The first 6 rows are patterns. Each new row is the sum of 2 different patterns, raised or lowered, with some noise. Before adding, each is slid sideways (what falls off one end comes back at the other) and multiplied by a number that may be negative. Names go in the order of the patterns.
Known rows, each followed by the names of its patterns:
[ -6  23 -26 -25   9   8 -10   1  20 -20  25  21   0   5   4   8  -7  22
 -23  26  -9   5  -5  -8  -1 -18  10  20  28 -16  19  -5] : (5)
[  4  17  27  18 -18 -29  20 -26  -5  23  24 -29 -29   2   1  -1  28 -25
 -16  -6 -26  28   2  -9   7  27   0  21  17  14  16 -20] : (0)
[  2  21  23 -23   9   5  17  21 -11 -20   4  14  23  17  -9 -12 -10 -13
  14  -1   2   1  -5 -18 -21  -7  29  27   8  20  20 -11] : (1)
[ 15 -25  16 -16  21  24  15 -22 -23 -28   4 -16 -16  29  26 -17  -7   3
 -10  -8  23   2  -7  12 -23   8   8  13  18  -9  24  -2] : (3)
[-21 -10  -5  28   6  -2 -22   1 -23  16  20  15 -17 -18 -17  23 -23   7
  21  14  24   3 -14  14   3  -9   5 -20   6 -24  15  20] : (4)
[ 30  24   3 -18  13   6  -2  21 -29  -8  30  10   9  -2   6  -9  14   2
   2  18  -2  24  -1 -20  23  15  -8 -13  14  -5 -22 -28] : (2)

New rows, each followed by the names of its patterns:
[-14 -50  -8   6 -11  -8 -32  -1 -32 -14 -49 -12 -31 -10 -34 -30 -18 -41
  -2  -7  15 -43 -16 -15 -20   1 -59 -45 -13  -3 -30  -9] : (5) (4)
[ -7  -7  23  45   4  -1  -5  21 -11  40  -5   7  13  -6 -13   5  -4 -19
  41  26  -9  14   4  17  -3   4  25  11   5 -28  23   4] : (3) (2)
[  5  39  57  31  17  -5 -27  41  17  -2  35  56  -2  -8  -2  35  32  43
   6  23  35  -5  45   0  24  62  18  49  16  39 -13  46] : (3) (2)
[-20 -42 -23 -11  16 -11 -19 -10 -32 -37 -10 -16   3  -6 -15  -5 -25 -33
  11 -14   1 -18 -21 -13  -8  -5 -41  -3 -16  -3 -23  -9] : (3) (4)
[ -9  17  -1   9  -6  28  22  31 -11   6 -21  -3  10   3  32   9  -9   5
  24   0  16  13  -4  -7  28   3  25  -2  32  17 -12  17] : (3) (4)
[-28 -22 -27   1  18 -15 -30 -16 -18  -2 -25  21 -22 -40  -4  15  -8 -36
 -24 -19  19   4  10 -32 -40 -33  13  18  14 -20   5 -13] : (1) (4)
[-35 -21  -1  -6 -17   3 -32  -6  -5 -15   2 -31   6   3 -17 -33   4 -11
  -7   8  14  -3 -44 -42  -9  -6 -26   4   8 -33   7  -2] : (3) (2)
[-11 -45  27  36  23   3  27 -36  12   7  28  48  -7 -18  36  -8 -40  -8
 -39 -15   3 -23  22   9 -16  -4 -18  45  20 -33  49  19] : (0) (4)
[54 21 10 53 42 21 22 23 32 36 43  4 50 18 50 16 23 15 54 54 46 34 33 50
 27  0 42 47 43 34 47 33] : (3) (2)
[-11 -35  10 -48  18 -45 -38 -11 -22 -21 -64 -20  -5  17 -39  11 -43 -46
 -18 -32 -30  -4 -37 -14 -28 -25 -52 -23 -10 -14 -31 -23] : (5) (4)
[ 28   9 -10  15 -15  -9  -1  15  21 -32  16  -8  14 -18  -3 -37  11  21
  18 -17 -33 -42 -12 -32 -13  15  15 -24 -19 -18 -31 -20] : (1) (3)
[-61 -86 -64 -25 -67 -59 -24 -58 -26 -49 -44 -53 -48 -49 -61 -17 -31 -41
 -51 -76 -50 -50 -24  -6 -46 -65 -27 -25 -51 -26   1  11] : (1) (2)
[-15 -32 -10  -3 -33  20   4 -17 -16 -12  -7 -43   8 -17 -43 -18  -9  -4
 -24   0 -15  30 -52 -16 -16   7 -10 -11   9 -33  -8 -28] : (5) (2)
[20  7 66 43 19  2 40  7 20 19 62 35 18  2 53 17 30 60 13 37 55 26 44 27
 26 24 26 33 12 51 39 32] : (4) (2)
[-16  -4 -29   8 -23   9  27   2 -63 -31  -4  27  -9 -28 -24 -44   1   9
 -43 -21 -19 -17 -36 -26 -34  14  12 -23   9 -17 -24   8] : (1) (2)
[-13  30   2   3  37  10   4 -25  -8  17  24   6  28 -12 -23 -21  16  40
  39 -10  39  12 -20  -6  -2  17   5  -2   6  24  14  17] : (1) (4)
[-12 -15 -20  -7  11 -49 -26  -9  -2  -7 -26 -21 -25   6  11  -6 -21 -25
 -22 -31   4 -32  -3 -22 -19 -32 -38 -24  -6   7  -1  11] : (5) (1)
[-20   3  -1 -29  22  41  -9  -2   2  -4 -10  28   5  -5  21 -20  22   7
   0  30   1  17  -8  21 -23   4 -29  36  35  16 -30 -11] : (3) (2)
[  5  -3 -15  24  35 -10   7  10 -13  36  11  23  25 -12 -13  21 -11  -6
  17  -6 -23 -22 -26  21  -8 -19  -2   3  10  24 -11  19] : (0) (3)
[-48  34  27  -9  14 -33 -42  47  20   8  18 -29 -16  17 -12 -31  11 -29
  -1 -21 -44  36   4 -31 -47 -11   5   0 -54  48  21 -25] : (0) (2)
[-10   8  12  -4  38  33   6  11 -20  -9   1   2 -16  19   8 -21  -6  14
   5  22 -18 -17  27  38  -3   4   9  17  -3   4  17  37] : (1) (2)
[-23  -1 -10 -16 -27  -5 -54 -14   7 -24 -55 -24  -2  -9 -12 -52 -42 -41
  -3   7   0 -47 -51 -47 -21 -32 -23 -10 -15 -12 -39 -55] : (1) (4)
[  4  -8 -16 -52 -45   7   3  -6   6 -22 -25 -16  -9 -15  17   2 -11 -48
 -50 -16 -45 -31 -11   0 -42 -26  -2 -35 -26 -15 -19  14] : (1) (3)
[ 18 -24  -6 -22 -10  -6  15  12 -15   6  -5  39  15   6 -11 -11 -19  25
  36  26 -28 -35  -4   4 -25  20  34  -5   4   3 -13  12] : (0) (4)
[ 32  21  -8  -4 -14  -6   1  30  16 -22 -29  34 -18  -1   7   6  -5   1
   3  -4 -12  10  -4   4   8  -2  13   7  -2   7  25  18] : (0) (1)
[-11 -16   5 -30  12   9  39 -21  28 -17 -18  12  -9  -6  24   6   2  10
   1 -31  33  22  -2  11   9  -6  -6  23 -26  36 -11   1] : (5) (3)
[-36 -21  28   9  20 -15 -48  41  -5 -13  14  30 -30 -46  16 -22 -19  26
 -30 -21 -14 -21   8  19 -31  13  20   2  25  16  28   6] : (5) (0)
[  0  30  20 -26  31 -14  -2  20  -5  -9   1  24   1  39 -25   8  -5   3
  24   8  26  -2 -15 -31   9 -15  30  29  -9  44  44  -8] : (5) (1)
[  6   6  22 -10   9  17   2   1  25 -11  22  -5  25  31 -25  -1  11  44
  19  -9 -32  18 -31  14  36  32 -28 -29  -9  24 -16  27] : (0) (4)
[ 46  19   8  14 -10  34  18  27  18   1   3  20   1 -16   9 -18   1   9
  10  16  18  -7 -15   6  10  20  -2  34   9  -8   1  20] : (5) (0)
[32 46 20 68 43 46  5 68 64 53 45 -2 19 90 29 54 58 58 55 58 31 55 60 32
 68 23 29 41 68 52 11 45] : (4) (2)
[28 18 12 29 34  9 12 23 37 23 25 26 49 28  9 25 23 60 10  7 19 29 40 10
 13 15 32 38 23 16 -3 15] : (1) (2)
[-31 -40 -16 -16  -1 -43 -13 -27 -39  -9 -55 -36  -3 -37 -40 -18  -3 -44
  -5   3  -3 -42 -38 -22 -14 -20 -39  -7 -45   0 -21 -51] : (5) (2)
[-14 -17 -51 -54 -33  -7 -36 -44 -23 -19 -28 -19 -13 -21 -39  -8 -22 -30
 -12 -24  -3 -12 -36 -33 -36 -22 -40  -6 -41 -29 -50   7] : (1) (3)
[  6  20 -12 -23  17 -30 -24  10  -5 -10  -3 -10 -16  23 -19  15 -12  16
   4   7   0  -3 -29 -15  24 -10 -10 -10 -39  22  10 -19] : (5) (3)
[ -5  -5   5  21 -24 -38  15 -48  -8  13  18 -18 -40   9 -11   0  -9 -21
 -36   1 -12  22 -26 -36 -27  12 -23  -6  25  20 -11 -30] : (0) (3)
[-54   0 -21 -10 -36 -12  -6 -46  -9 -50 -38 -16 -18 -32 -39 -31 -44  -3
 -27 -36 -26 -40   5 -13 -58   7 -11 -47 -53   2 -17 -49] : (0) (2)
[29 35 39 34 27 -5 18 39 42 38 14 19  5 28 24 30 24 30 26 11 17 14 40 33
 42 32 46 19 14 58 59  1] : (5) (1)
[-51 -25 -45 -12  10 -58 -49 -28 -53 -19 -13 -56 -38  -7 -35 -14 -22 -13
 -31 -31 -46  -8  -9 -11 -40 -53   1 -60 -48 -30   2 -69] : (5) (0)
[-27 -10 -11 -37 -36   0 -34   3 -37 -37 -14 -11  13 -18 -49 -59 -18 -52
  -7 -19 -42   1  -7 -47 -47 -21   0 -18   1 -30 -24 -32] : (5) (1)
[  9  -6  36  -1  20  36  67  28   5  24  16  47  55  30   5  42 -11  52
  54  55  32   6  38  48  23  13  63  27  69  54  31  20] : (3) (4)
[ 18  28 -15  63  28  19  31 -21  29   7  17 -17  43 -13  21 -11 -15  24
  39  27  24   1  51  61 -24  20  42   7  -3  56  53  -1] : (0) (3)
[ 23   9  20  30   8  19 -12  -4  24  12  23   7 -37  13 -10  14  15  32
  -2   3 -15 -12   4  45 -27 -12   4 -33  56  14 -26   4] : (0) (2)
[ -9   0   8  34 -13  28  -7  -4 -23  33  33  10 -11 -10 -33  21   3  -2
  36  -1  -9   4  -1 -19  -2   2  -7 -10   0   2   4  -4] : (0) (3)
[  1  19   1  21 -16   4   8   1  -4 -14 -15   4 -11 -19   5  11   8  14
   7   7   8   7   2  10  23 -28  12   8  18  25 -13   1] : (1) (3)
[  9  -1  -6  15 -17  19  17  46  -9  34  -6  -8  18   4   5  34  14  12
  21   8 -19  37  28   7  20  18   3   3  31 -14  43  -2] : (5) (3)
[ 15  16 -34  12  30   9 -36   7  -3  -6  26 -37 -41  -4   1  11   3 -10
 -35   0 -38  12 -11  -2  -1 -12 -12 -35 -28   1  30 -14] : (5) (1)
